The first 6 rows are patterns. Each new row is the sum of 2 different patterns, raised or lowered, with some noise. Before adding, each is slid sideways (what falls off one end comes back at the other) and multiplied by a number that may be negative. Names go in the order of the patterns.
Some rows, each with the names of its patterns after it:
[ 10   4  -3   3 -13   3  -5  -5   8   5  -6  -9  -7 -10   1   2  14  -4
  -9 -11 -10  10   3  13  -9  -1   5 -12 -12  -4   9   8   1   0  -1 -11]
gen
[ 13  -2  -7  14 -10  -6   7  13 -12  15  12  10  -5   2   7  11 -12   9
  -5 -14  -9   3  12   2   8 -12  10  -8  10  12  -6  11  10  -7   1  -5]
meb
[ 13   7  -1  -5  11  14  13   4  -2  11  -4   7  15 -11  -4 -12  -6  15
  -6   1  12  -5   8 -15   2  -1   9   6  -3  -7   1  -8 -14  -3  -8 -10]
gop
[ -9   0  -7   0  -6 -13 -13   7   4  -4  -2  13 -11   4 -12  13 -13   6
   0  -1  -4  13   0  10  -7  -2  -1   3   1   3 -11   5  -7  -2  13   5]
rabut
[-12   6 -12  -3   5  -6  10  13   5  -8  10   9   6  10  14  13 -13 -14
  11  -2   6 -13   2 -12   0  12   9 -12  -9   6  14 -14   1  -3  -7  12]
Verem
[ -2   7   9   0  11   2  15 -14  12 -12  15   1  11  12 -12  -6   2  -5
  -3   4  -9  -1   9  -7  12  11   8   3  -1 -14  11  11   7 -13  -5  11]
gizo

New rows, each followed by the names of its patterns:
[-14 -17   0   3   0  -6 -11  -5 -19  -2   2   1   3 -15  -4 -23   4 -11
  -6   2   6  -1 -20 -16  -8 -10  -9   1 -19 -11  -2 -13   5  -6  -1  -3]
gen gizo
[-23  10 -34 -16  -7   9 -17   0  -7  -1 -24 -23  -8  -8 -32   9 -10 -25
 -25   2  12   3  -1 -25   8 -23   4  14 -28  -5 -13 -24   3 -21   2  -3]
meb gop
[  6  -2  -8   1  12  22   6   2   1   2 -13   4  21  -5  -5 -12  -7   6
   0   4   9  -3  -1 -12  -2  -5  14   9  -7 -13  -5 -16 -14  -1   2 -14]
gen gop
[ 6 -2 11 14  8  2  5  1  4  8  0  2 10  0 17 -3 12  7  4 11 16 11 13 15
 12 19  2 -4 16  0  5 -3  7  3 15  7]
Verem gizo
[ -3  19   7  -1   0  -4   0   6   5  17  17  10   4  18 -11   3  11   6
  -1  -3 -11   1   3   0   6  -6  -2   8   5  17  15 -15  16   8  -1   6]
meb gop
[-14   4  -9   8  -9   2  10   1 -17  -7   3   0 -14   4 -13  -4 -17  12
  -6  -2 -12  -5 -27  -1 -16  -4   3   2  -8 -14 -15   2 -12   0   2 -27]
gen rabut
[  2   2   6  -5  -2   3  -6   1  10  -6   3  -7   8   9   6   0   2   4
  -4 -14   6  -4   8  -5   4  -7   0  -1   8 -11   2  -6   1  -2   3   1]
gen rabut
[ -4  -4  -4 -11   4   0 -11  -5  -3   5  -3   4  -7  -3  -9   4   5  -7
  -4   5  -5  -2  -2  -2   1  -7   6  -5  -6   1  -2 -11   0   4  -3  -8]
meb Verem
[ 10   0   6   7   3   8   1  -2  21  -6   7  10  -2  -6  19  10  15   2
  11  19  21  -8   5   5  -1 -11  16   6  15  -4  10   4  -1  10  13 -10]
meb rabut
[18 14 20 13 19 23 15 11  9 14 20  8 18 17 16 13 13 13 14 17 18 10 12 12
 14 11 14 11 10 18 20 13 15 19 15 17]
gop rabut
[ 3 17 13 25  2 22 11 -4  2 14 19 11 19 -2 19  8 17 25 10 23 21  5  7 10
 25 12  1 21  7  5 19 25  1 27 22 25]
meb gizo
[  1   0   3   3  -1   1   4  -5  -3  -3  -5   4  -1  -7   4  -6   2 -12
  -7 -15   9   8  -8   3  14 -14   4 -13  16 -14   1   7  -7  -7  13   5]
meb rabut
[ -5  -1 -16 -15   0  -4 -12 -10  15  -2  -4  -9   4  -3   2   5  -2 -11
   2   5  10 -10 -11   5   0   1   4 -15   8  -9   3   9   0  -5  -7 -13]
rabut Verem
[ -6  -6   3 -10  -9 -15  -4  -3   2  -2  -9  -9  -5  -6  -8  -7   3   2
  -4   0  -4 -13   3  -6  -9  -5 -11  -2  -2 -10  -4  -4  -2  -7 -11  -9]
gen gizo
[ -5  -7  -5   3 -13  -3 -10 -12   3  -9   4   6   5 -11   9   2   0   4
  10   8 -15 -20   7  -9   1 -11  -1 -18  -4   4   4 -17 -17  -2  11 -15]
rabut Verem
[ -8  -1 -10   6  -7  -4   2   2  -1 -19 -10 -12   3 -20  -4  -3  -6  -4
 -11 -15  12  -4   9 -14  -7  -2  -8  12   0 -17  -6   8 -14  -9 -19   9]
meb Verem
[ -3 -17 -12 -13 -17 -19 -17 -16  -5  -3 -14 -23 -17  -3  -7 -18  -9 -22
 -15 -15 -20  -7 -20  -6 -20  -7 -22 -15 -26 -26   0  -6 -15  -9  -3 -20]
rabut gizo
[ 20 -15  35  -7  19  -2  12 -12   0  10  21  10  15   9   5  14  21  -3
  22   2 -13  -1  16  11  28   1   6  17  33   7  -3  16   6 -10  20  -3]
rabut gizo
[-23  -8 -25 -15 -21   4 -20  -2 -23  -8 -26 -18   5  -7 -16   1 -12 -19
  -4  -6 -20  -5 -26 -16 -21 -10  -3   7 -22 -26 -17   1   0 -24  -5 -21]
meb gizo
[11 12  2  2 12  6  4  0  8 14  6 10  9  3 14  9 10  2  6  3 10  4 13 13
  0  1  5  0  6  9  9  4  7 -1  7 15]
gen gizo
[16  8 17  7 12  6 -4  0  5  6 17  5 12 -1  6  9  9  5 10 -8  8 -3  6 13
 10  1 -1  0  5  4 11 16 -3 -3  3  0]
gen rabut
[ 4 18  6 26 12 17 21 -1 17  7 20  7 23 17 32 31 -6  2 16  8 -3 24 -1 20
  5 17 14 19 17 16 -2  0 10 26 18  2]
rabut gizo
[-19  -5   5 -20   9 -25  13 -25  -1   0  -9   0  18   0  -1  -2   1  -1
   7   9   9 -24 -11  -2  -8  13 -11 -11 -14 -10   5  -2 -26 -23   7  11]
rabut Verem
[-15 -29 -26 -16 -22 -18 -24 -16 -27 -32   6   2 -11  -5 -27   3 -14 -11
  -8 -27  -8  -4  -4 -24 -27   1  -7 -10  -1 -10  -1 -11   5 -19 -20  -6]
gop Verem
[ 0 21  5 11 12 24 -1 22 27 16  9  9 16 24 -2 24 12  1  0 19 26 16 23  6
 26 -1 15 27  5 24 15  6  7  6 28 13]
meb Verem
[ 17   7  17  10   6   8   8  15  17  11  18  34  11  24  23 -11   1  19
  17   6  -1   4  18  22  -4  13   8  -1  13  24  20  28 -12  27   6   0]
gop rabut
[-12  -2 -10   9   2  12  -7  -9  -6  -3   8   7  18  -5   4  10 -15 -12
  -1  11   2  -5  -5  -2  -6   3   6  -5  -4  -3   5   3   0   0   7  -4]
gen gop
[22  9 -4 13  3  9  5 16 -3 14 21  9  6  3 10 17 -4 18 10  0 -3 14 19 11
 17  6 20 -4  7 21  2 18  8  3  2  4]
meb Verem
[-29 -23 -31 -19 -29 -27 -25 -27 -28 -32 -34 -22 -29 -26 -23 -26 -40 -24
 -33 -31 -28 -33 -36 -28 -29 -32 -29 -19 -32 -30 -39 -18 -38 -19 -29 -27]
gen rabut
[  0  -9   2  -5  16 -10  -8 -13 -10  16  -6   1  -1  -9 -13   8   6 -11
   9 -23  -7 -17   1   6   6  -6  -7 -14  10  -2  -5  -4 -15  -2 -10 -18]
meb gizo
[ 14   2   8  20  -2  -1   3   5   8  14  -1   2  16  -3  17  19   5   4
  -3 -10  19  10  10   0  -2  16  -4  10  10   8  15   3  11  -7   9 -12]
gop gizo
[ -3 -14   2 -15 -14  -7  -7  -5 -18 -12  17 -21  -1  -9   4 -13 -10  -3
  -7  -2  11  -8  -1 -12 -14 -17  -4 -10 -11  -6   4 -13 -12  16  10  -5]
gop rabut
[-19  -5 -16   4   0  -3 -17   2 -15   7 -12 -13  -1   3  -3 -11 -21  -4
 -13  -9  10  -9 -17  -5 -15   0 -15 -15 -14  -7  -7  -8  -3   8 -11  -5]
gen rabut
[-11  -6   0 -11  -4  -4 -14  -9   2  -5   3   4  -4   0  -8  -9   6  -1
   3  -9 -10   2  -7   4  -1  -7   6  -7   2 -11   6 -16   8   1   5   0]
meb gizo
[11  0  3 -1 10 -5 -3  7  6  0  0  3  1 -7  2 -1 14  9 -5  6 12 -8 10 -7
 20 -5  9  1  1  3 16  5 15  7  4  7]
gop rabut
[-20 -17   6  11 -16  -3   2 -15   9 -19   9 -20  -2   1  -8   3  14   1
  -3   2   3   1   7   9  10 -20 -11   2  -6  10 -11  -6 -13  -7   6   1]
rabut Verem
[-11   8   0   4 -14  12   3   8   4  -7  13   2   7   6  -5   0  -9  -2
  19   1  -9   0   1   4 -11  -8  -2  -1   3   3  -3  -9 -15 -10   4 -17]
gop Verem
[15 32 24 17 21 14  7 15 32 13  9 16  9  7  7 27 28 14 24 14 31 24 27 22
  6 17 27 30 15  8 31 25 23 30  7 30]
rabut Verem
[  3  -4 -10 -21   7  -3 -19 -22   5  -2  -4   2 -23   7 -15   7   1 -14
   3  -9 -20 -10  -4  -8 -15 -15  -7 -23 -20   7   9 -22   2  -6   8 -11]
meb Verem
[ -4  -7 -10   9  -5  -1   0   0 -11  -5   4  14  -7  -9   5 -10  13 -18
   6  -9  -4   7 -11 -13   4  -7  -7 -12  -4  -3  -3  10   3  -9  -3  16]
meb gop
